There are 8 hidden switches. A switch that is on adds its own fixed numbers to the row, and there is some noise. The rows also spread widely along 9 directions, which tell nothing about the answers.
Known rows, each followed by its switches (1 for on, 0 for off):
3 3 -9 9 20 -3 -8 4 -16 11 -7 11 4 10 -19 -2 3 -10 -1 7 -4 -1 -> 0 1 0 1 1 0 1 0
16 -26 -7 -6 -5 19 -8 -24 11 3 16 10 31 6 -7 -4 -11 6 1 15 16 -7 -> 0 0 1 0 1 0 1 0
13 0 5 -16 -1 44 -6 15 -23 4 -3 1 -11 17 21 -22 19 36 -2 13 -4 0 -> 1 0 0 1 0 0 0 1
-4 -17 12 -4 7 20 -15 -14 1 -11 26 -13 4 1 7 7 10 -23 10 21 8 -25 -> 1 0 1 0 1 1 0 1
7 -11 14 -19 25 8 2 5 -18 0 24 16 25 8 8 2 1 17 -4 -10 19 -10 -> 0 1 1 1 1 1 0 0
13 -13 11 -2 20 34 -11 8 -13 2 -16 14 -15 10 -9 9 4 -42 -3 1 -14 2 -> 0 0 0 0 0 1 1 0
3 -3 8 4 7 12 -16 -2 -13 -5 1 3 2 4 6 -6 14 -12 -15 5 -5 -4 -> 1 0 0 1 0 0 1 1
3 -7 -13 9 -8 4 -10 -28 -7 10 10 -12 5 17 -7 -5 -6 -45 0 38 -4 -17 -> 1 1 1 0 1 1 1 1
2 2 -5 3 8 -5 -22 -19 -15 4 11 -10 19 12 -7 -8 5 0 -9 9 15 -10 -> 0 1 1 1 1 1 1 1
0 -12 -16 10 15 -18 -33 -35 -10 -17 16 -3 43 1 -14 7 -15 -14 -25 -19 22
 -2 -> 0 0 0 1 0 1 1 0
-6 -13 -18 -6 9 9 -12 -19 -10 1 18 -20 12 11 -8 6 -5 -2 21 24 16 -20 -> 0 0 1 0 1 1 1 1
13 -10 6 3 10 22 -30 -12 -2 -3 -3 -4 14 4 -15 -1 9 2 -4 1 7 -4 -> 0 0 1 0 1 0 1 0
22 -11 -20 3 -12 29 -30 -26 -30 2 -5 -11 21 33 1 -15 -11 5 -18 19 -4 -1 -> 1 1 1 0 0 0 0 1
-18 -2 -5 4 26 -11 -7 1 0 -2 6 -7 3 -4 -26 12 8 5 18 -1 11 -12 -> 0 1 1 1 0 0 1 1
13 -1 25 -4 19 19 -28 -6 -4 3 -15 4 15 2 -19 5 10 -1 -15 -12 -2 -4 -> 0 1 1 1 0 0 1 1
-24 8 10 10 13 -22 13 10 -5 0 21 0 -11 -11 9 4 21 -34 3 10 -3 -24 -> 1 1 1 0 0 0 1 1
8 -2 7 -11 10 18 -11 -2 -16 4 -1 3 9 10 1 -5 3 21 -9 -9 5 0 -> 1 0 0 1 0 1 0 1
-2 7 -1 0 21 -10 -4 -11 -16 7 10 -1 17 -3 -4 14 -7 -32 -4 0 -4 -20 -> 1 0 0 1 1 1 0 0
8 -12 4 -11 17 26 -32 -14 -44 -23 24 -14 22 22 27 -3 7 -3 -22 1 11 -15 -> 0 1 1 1 0 1 0 1
9 6 6 1 -12 22 -20 -13 -3 5 -7 -9 -10 6 5 -15 13 -19 -16 11 -10 -3 -> 1 0 0 0 0 1 0 1
-1 -7 -8 5 -4 13 -17 -19 6 0 13 -11 7 10 -9 -11 9 -3 9 37 7 -10 -> 1 1 0 1 1 0 1 1
-22 -1 -2 19 22 -14 -20 -3 3 -13 4 -13 -4 -13 -21 13 18 -19 8 -7 5 -14 -> 0 0 1 0 0 0 1 1
1 16 2 -11 10 -3 -4 -3 -29 13 3 -7 10 9 6 -8 7 10 -13 -4 6 -9 -> 0 1 1 1 0 1 1 1

New rows, each followed by its switches (1 for on, 0 for off):
0 -9 -8 -7 12 7 5 9 -36 0 17 7 3 21 17 -6 2 6 -6 1 8 -7 -> 0 1 1 0 0 1 0 1
-5 20 -34 26 -3 -16 -25 -7 -19 9 -16 -14 -9 14 -19 -23 13 -1 -13 12 -6 7 -> 0 1 0 1 0 0 1 1
-10 17 -1 13 25 -22 -25 -10 -25 -1 -5 -19 14 -6 -14 13 8 -18 -12 -12 -7
 -19 -> 1 0 1 1 0 0 1 1
-3 -21 -2 10 19 -14 -24 -21 -35 -28 44 0 38 16 20 2 -2 -24 -23 4 19 -21 -> 1 1 1 1 1 1 0 1
-1 2 -2 25 7 -1 -38 -4 -15 -13 5 -10 -2 11 -5 -19 31 -8 -18 12 5 -2 -> 0 1 1 1 1 0 1 1
3 -3 -7 2 4 4 -16 -11 -17 -1 12 -4 12 5 9 -7 11 -7 -13 12 -1 -17 -> 0 0 1 1 1 0 0 1
-4 14 1 7 15 -1 -11 9 -23 5 -11 1 -16 2 2 -4 18 -23 -18 -8 -14 -4 -> 0 0 0 1 0 1 0 1
-15 13 -16 12 1 -12 -17 -16 -2 -2 6 -25 -5 0 -12 -4 11 -13 0 8 1 -14 -> 1 0 1 1 0 1 0 1
2 14 7 -12 11 -13 30 14 -4 33 5 28 8 -6 1 -8 4 8 -4 2 1 -6 -> 0 1 0 1 1 0 1 0
6 -22 -20 17 15 9 -23 -12 -21 -9 6 3 15 13 -10 7 -8 -36 -2 16 -2 -7 -> 0 0 0 0 1 0 1 0
4 14 33 -9 15 11 -19 -3 -11 5 -7 -8 4 -7 2 6 14 -9 -13 -17 -1 -10 -> 1 0 0 0 0 1 1 1
0 9 19 -8 6 23 -31 -15 -23 -15 17 -28 3 3 24 -7 23 -18 -18 9 3 -22 -> 1 0 1 1 0 1 1 1
3 -24 -24 10 1 2 0 -1 -13 -4 10 21 8 15 2 -10 -2 -3 -13 8 1 -1 -> 0 0 1 1 0 0 0 1
-10 -5 -18 18 2 3 -28 -20 -5 -13 6 -17 0 4 -7 0 6 -35 -3 20 -4 -11 -> 0 1 0 0 0 0 0 1
16 -17 14 -6 13 27 -25 -15 -17 -3 5 0 21 19 -2 3 -6 -11 -5 10 4 -8 -> 1 1 0 0 1 1 0 1
2 1 -10 3 6 9 -12 -4 -7 1 -1 -4 2 5 -7 -5 5 -2 -2 3 0 0 -> 0 1 0 0 0 0 0 0
-4 22 9 -10 5 0 -6 -10 -8 16 8 -16 11 -11 11 -3 14 -3 -3 12 -2 -23 -> 0 1 0 0 1 0 0 1
6 -16 -23 -1 -4 5 -1 -22 11 9 7 3 24 8 -23 -2 -18 12 6 12 10 -3 -> 1 0 1 1 0 0 1 0
-7 4 -9 22 -11 -14 -18 -12 9 -2 6 -5 -2 0 -8 -19 20 -12 -18 9 6 0 -> 0 1 1 0 0 0 1 1
3 6 4 -9 17 13 -13 -19 -21 12 -9 -16 10 8 -11 18 -13 -33 2 6 -13 -19 -> 1 1 0 0 0 1 0 1
9 -1 9 15 -9 26 -36 -4 14 -13 -8 -3 -14 -5 -3 -20 31 -8 -22 -3 -2 11 -> 0 0 0 0 0 0 0 0
-19 -26 11 3 30 12 -20 -7 -13 -34 33 -15 4 7 1 21 8 -35 16 11 17 -23 -> 1 1 1 0 0 1 1 1
-2 16 24 -3 18 -5 -10 2 -18 6 11 -2 6 1 8 -7 20 -1 -12 0 8 -11 -> 1 1 0 1 1 1 1 1
15 -13 2 11 9 14 -25 -4 -12 4 -10 7 9 18 -19 -5 5 -1 -8 7 1 2 -> 0 1 1 0 1 0 1 1
2 -9 -7 2 18 -4 -17 -15 -24 -1 15 -2 31 11 -4 4 -3 -2 -6 9 11 -17 -> 0 1 1 1 1 0 1 1
4 -11 -23 -7 -1 20 -2 -15 -18 -1 17 -11 17 19 4 -2 -11 6 8 22 4 -13 -> 1 1 1 0 0 0 0 0
-7 2 -11 -22 7 12 4 -26 4 13 15 -22 26 -7 -8 14 -16 -3 23 20 9 -24 -> 0 1 0 0 0 0 1 0
-2 -13 2 -1 10 1 3 -23 10 1 25 7 17 -8 -3 15 -6 -59 2 27 -5 -31 -> 0 1 1 1 1 0 0 0
0 -7 -6 6 19 -4 -13 -5 -13 -1 -4 6 13 1 -13 9 -1 -11 -11 -10 -6 -10 -> 0 0 1 1 0 0 0 1
13 -3 1 4 5 18 -33 -20 -30 -3 4 -18 19 13 7 0 3 -22 -13 18 -6 -20 -> 1 0 1 0 1 0 1 1
-10 -9 11 8 14 3 -7 2 8 -11 24 -1 -3 -6 -2 1 24 -22 8 15 11 -15 -> 0 1 1 0 1 0 1 0
15 2 -10 9 -10 18 -38 -25 -19 0 -7 -17 13 19 -1 -17 6 -6 -24 13 -2 -2 -> 0 1 1 0 0 0 1 1
10 5 17 -14 19 23 -17 1 -21 5 -8 2 12 5 2 2 8 9 -13 -8 -6 -7 -> 0 1 0 1 0 0 0 1
-9 -1 11 -1 17 -8 -7 -8 -10 -3 14 -3 14 -7 2 10 7 -23 -8 -1 4 -20 -> 0 1 1 0 0 0 1 1
9 13 10 2 9 21 -9 11 -21 9 -15 5 -23 10 1 -8 17 -32 -15 5 -19 1 -> 1 0 0 1 0 1 1 0
8 4 7 7 8 1 -18 -11 -12 7 2 -4 9 12 -12 -3 3 -18 -9 5 4 -6 -> 1 1 1 0 1 1 1 0
11 8 38 -46 1 48 4 -9 -7 11 14 -9 8 -5 36 -2 12 7 -3 11 -1 -24 -> 1 0 0 1 0 1 0 1
